The groups are shells around one centre, one inside the other: the same stretched ball of 6 dimensions in 7 sizes.
(in the rows, 128 means zero)
Known rows, each followed by its group:
[138 139 115 175 118 118  88 119 174 148 149 126 142 102 137 103 103 104
 185 177 151] => (3)
[167 138 118 106 117 116 122 125 154 181 105 140  89 183 122 105 135 124
 127  98 143] => (5)
[ 78 145 156 147  99 150 100 164 141 136 151 147 167  71 121 145 136 142
 187 215 166] => (1)
[164 154  69 155 127 118 124  88 172 125 146 110 149 120 129  89 102 110
 155 153 122] => (1)
[137 132 116  94 125 129 159 150 110 132 132 132 131 147 143 124 145 150
 111 106 139] => (4)
[ 89 114 178 101 119 146 135 187  83 140 127 151 126 117 146 159 169 170
 124 117 152] => (6)
[112 124 167 136 112 131  94 152 139 166 117 148 108 129 123 137 138 129
 155 143 153] => (3)
[122 123 124 199 134 117  90 106 161 105 151 107 152  84 130 116  87  90
 172 181 123] => (4)
[ 91 145 139  94 110 157 152 155 107 115 127 141 151 113 106 154 157 166
 123 155 133] => (5)
[161 124  96  78 149 123 190 102 103  92  97 107 102 197 103 126 130 131
  46  54  78] => (1)
[105 108 153 181 138 130  92 138 120 119 149 124 143  70 162 133 127 133
 166 143 130] => (3)
[158 111 107 101 151 114 172 133  94 110 129 113 117 163 160 117 135 139
  80  57 112] => (6)
[107 118 162 116 124 142 122 163  99 146 124 146 120 115 148 145 163 165
 133 109 141] => (2)
[128  93 127 160 168 120 140 116  89  72 140  97 135 104 163 131 119 129
 102  82  86] => (6)
[154 145 119  92 108 122 136 138 150 173 109 144 102 182 112 114 136 127
 123 118 152] => (4)
[ 91 144 150 156 104 151  86 158 138 158 153 152 159  57 149 134 152 161
 201 189 166] => (5)
[141 126 110 179 132 112 102 128 151 131 166 117 154  90 171 100 105 111
 177 157 149] => (0)
[ 99 141 146 162 102 135  89 162 153 152 162 145 164  72 146 126 126 131
 202 208 179] => (0)
[140 134 108 159 134 128 110 100 146 125 132 117 132 108 132 113 120 126
 149 132 112] => (2)
[ 98 126 160 106 119 145 134 144 112 121 105 137 117 139  93 157 144 141
 110 132 119] => (4)
[167 106 100 143 160 104 146 111 113 107 138 102 120 143 170 103 114 119
 102  66 105] => (1)
[161 148  85 108 124 120 152 109 150 129 124 119 127 164 114 105 117 119
 115 122 124] => (2)
[133 120 155 117 120 124 112 148 130 168 109 145  94 156 129 130 142 132
 130 107 146] => (2)
[134 126 152  67 117 133 150 156 109 163  89 150  83 192 109 141 162 151
  88  78 135] => (3)
[145 133 109 146 132 118 124  91 160 110 113 109 118 151  89 117  95  91
 120 141 102] => (0)
[138 118 142 155 128 119  92 136 139 164 131 136 111 119 158 115 132 129
 160 117 146] => (4)
[110 150 128 153 106 141  96 140 154 151 150 142 156  81 135 122 134 141
 190 189 159] => (3)
[123  92 172 116 141 120 129 162  91 137 112 134  93 154 150 144 145 136
 100  72 130] => (0)
[147 134 118 113 123 117 141 109 154 123 101 118 104 186  78 123 103  93
 100 129 114] => (6)
[126 135 151  86 114 143 130 143 119 166  92 152  91 165 106 141 165 158
 112  96 131] => (0)
[150 132  99 110 130 113 164 130 132 109 136 114 136 163 125 113 108 110
 103 124 130] => (6)
[152  93 147 137 154 110 119 125 108 138 107 121  81 159 153 124 132 124
 100  50 107] => (6)
[156 101 136 107 148 108 149 129 108 126 102 118  84 189 132 126 125 116
  75  55 109] => (0)
[ 84 120 187 124 106 138 106 181 121 149 125 152 126 119 118 157 142 135
 150 166 165] => (6)
[138 155  97 170 109 120  98 116 185 143 159 125 160  97 131  97  99 104
 192 201 158] => (0)
[124 141 145  83 101 132 140 155 139 158 104 148 107 179  90 138 138 128
 115 140 153] => (4)
[146 130 113  79 127 120 177 137 118 115 113 122 116 190 106 127 124 121
  77 101 124] => (1)
[135 115  97 145 162 127 159 100  99  60 142  93 151 106 146 124 118 134
  98  96  77] => (5)
[150 134  89 179 140 115 113  89 161 106 149 102 149 103 136  99  93 101
 155 151 111] => (2)
[106 116 159 150 126 136 100 156 114 145 141 140 132  88 161 136 148 151
 161 132 146] => (2)
[153 131 117  61 133 132 177 116 106 127  80 127  84 208  91 135 150 145
  54  54  93] => (1)
[143 116 129 110 136 115 149 121 125 114 104 116 100 182 102 130 114 105
  85  98 109] => (4)
[122  99 154 120 154 135 138 121  84 105  97 120  94 142 127 150 150 149
  81  56  80] => (5)
[161 126  95 101 138 110 172 121 124 108 125 110 122 179 126 112 112 112
  84  95 117] => (1)
[109 154 126 129 104 147 115 141 145 146 140 144 152  97 122 128 143 151
 169 177 151] => (3)
[109 157 117 141 105 144 116 127 157 128 143 133 161  94 106 126 124 132
 170 198 143] => (2)
[128 118 128 132 140 123 141 111 125  92 114 109 120 148 100 135 109 107
  98 119  96] => (3)
[124 126 146 188 119 117  68 121 172 151 135 129 125 102 126 117 102  96
 185 176 146] => (5)
[168 114  76 188 167 102 128  66 144  73 145  79 139 116 146  94  79  88
 121 107  77] => (5)

New rows, each followed by its group:
[164 118  94 104 158 123 170 102  97 102 114 107 110 161 145 116 140 147
  72  42  82] => (6)
[132 130 141  85 114 130 145 165 114 162 118 148 110 163 136 131 155 152
 115 103 155] => (2)
[153 124  94 135 155 125 148  74 125  84 108  97 115 147 107 119 115 120
  87  82  64] => (6)
[152 130  97 150 138 111 135  92 155  98 128 100 130 147 107 109  88  88
 117 136 104] => (3)
[152 132 117 102 135 134 140 107 121 141  95 129  93 166 114 124 150 148
  97  70  99] => (6)
[135 115 114 190 143 110 105 121 141 107 168 106 157  82 171 106  97 105
 166 152 133] => (0)
[159 124  94 140 150 114 144  85 137  94 119  98 119 152 116 111 102 104
  99  99  86] => (2)
[133 135 125 167 121 125  90 117 161 148 137 129 131 104 133 112 117 117
 173 157 138] => (2)
[162 138  90 131 134 115 141  85 158 110 113 106 116 167  94 108  98  96
 106 122  98] => (4)
[111 152 153  97  86 138 117 165 156 178 115 160 120 154  92 137 140 130
 153 178 177] => (1)
[133 126 106 141 146 127 146  94 126  78 123 101 135 129 107 127 108 114
 103 122  84] => (2)
[138 148 103 103 115 132 150 142 132 139 141 134 145 134 137 115 139 146
 134 136 148] => (0)
[142  90 144 112 162 118 154 126  80 103 102 112  88 168 142 139 139 135
  64  34  86] => (1)
[124 115 165 111 120 127 116 167 114 170 115 150  98 149 145 135 153 145
 131 101 155] => (2)
[144 164  76 156 114 127 119 101 177 126 156 118 167 100 123  96 104 115
 175 190 138] => (1)
[113 126 140 189 123 125  80 131 154 134 155 127 150  72 149 120 111 115
 191 181 147] => (2)
[143 153  96 161 114 121 105 105 182 138 144 122 147 114 116 100 100 102
 174 184 142] => (3)
[152  97 125 144 163 109 139  97 114  90 108  97  98 160 125 125 106 102
  80  67  77] => (6)
[136 155 101 164 109 127  96 124 174 154 159 132 159  88 143  99 116 124
 196 189 161] => (1)
[126 110 127 178 145 117 111 126 126 104 156 110 149  86 165 118 109 117
 152 137 125] => (2)
[140 126  96 136 149 127 153  99 117  82 133 102 142 123 129 121 118 128
 104 108  88] => (2)
[122 139 136 123 111 137 115 157 130 164 139 148 135 111 151 124 152 156
 162 140 162] => (3)
[123 138 144  59 108 139 163 160 113 149  97 149 103 188  94 146 156 149
  89 108 141] => (4)
[140 128 106  99 141 130 172 113 108  92 114 111 124 160 110 130 129 134
  78  92  93] => (2)
[145 109 104 121 162 119 174  94 101  59 112  90 120 161 111 131 108 112
  58  74  64] => (5)
[ 92 147 131 166 115 152  97 123 145 117 146 131 166  58 118 136 132 144
 182 195 128] => (6)
[150 139 122 124 107 111 116 144 165 171 131 139 118 160 127 106 114 105
 152 151 170] => (6)
[115 121 158 151 118 131  88 166 126 172 147 149 130  90 175 125 150 152
 180 137 169] => (1)
[157 142  89  97 135 130 165  98 128 113 108 115 116 169 104 117 131 135
  87  91  94] => (3)
[147 127 115  84 136 126 170 117 114 111  97 119 102 189  97 132 131 128
  68  80  98] => (2)
[170 126 108  86 140 121 157 110 117 142  92 125  82 197 121 116 144 139
  75  45 101] => (1)
[128 144 130 135 115 138 104 115 153 152 113 137 117 127 105 125 135 133
 150 143 126] => (0)
[114 146 130 173 112 139  80 123 162 152 145 137 148  74 134 119 129 135
 197 183 146] => (1)
[136 107 156 129 131 114 115 149 123 154 117 135  96 155 144 128 131 121
 123  97 142] => (3)
[152 125 127 105 131 120 139 118 132 140  97 127  90 184 106 124 129 119
  95  88 114] => (2)
[167 146  87 102 122 111 158 101 163 121 109 113 114 197  82 107  97  90
  95 128 117] => (5)
[139 157  76 123 129 140 155  89 142  93 131 109 155 121 101 116 121 135
 120 144  95] => (6)
[111 140 145 142  99 128  99 173 151 170 157 151 150  99 151 121 132 132
 190 188 191] => (6)
[105 129 148 141 115 137 108 163 125 147 149 143 147  90 155 132 143 149
 168 158 161] => (2)
[138 102 154 113 143 128 126 150  87 157 113 139  90 142 173 131 168 167
 109  44 125] => (5)
[131 119 158  65 128 141 151 143  92 153  74 146  70 193 105 150 173 163
  70  48 109] => (5)
[116 129 161  92 115 142 128 138 122 150  84 146  88 170  85 151 153 142
 103 106 120] => (6)
[122 108 126 194 149 116 105 117 130  91 160 103 155  76 161 119  98 107
 156 147 117] => (4)
[117  90 172  95 147 130 152 164  65 121 105 133  93 157 148 155 161 157
  74  48 113] => (6)
[110 114 135 170 143 135 111 132 108 106 154 119 152  67 168 130 134 147
 154 130 119] => (0)
[136 157  81 151 123 131 131  86 168  96 139 107 160 112  94 110  97 107
 146 181 108] => (4)
[150 115 140  58 129 121 171 164  92 154 100 141  85 205 137 132 158 151
  69  48 137] => (6)
[160 152  82 135 127 125 130  79 166 124 116 113 124 148  96 103 110 111
 128 133 102] => (1)
[116 161 116 136  92 130 116 148 175 146 153 139 165 112 109 117 109 111
 181 223 178] => (5)
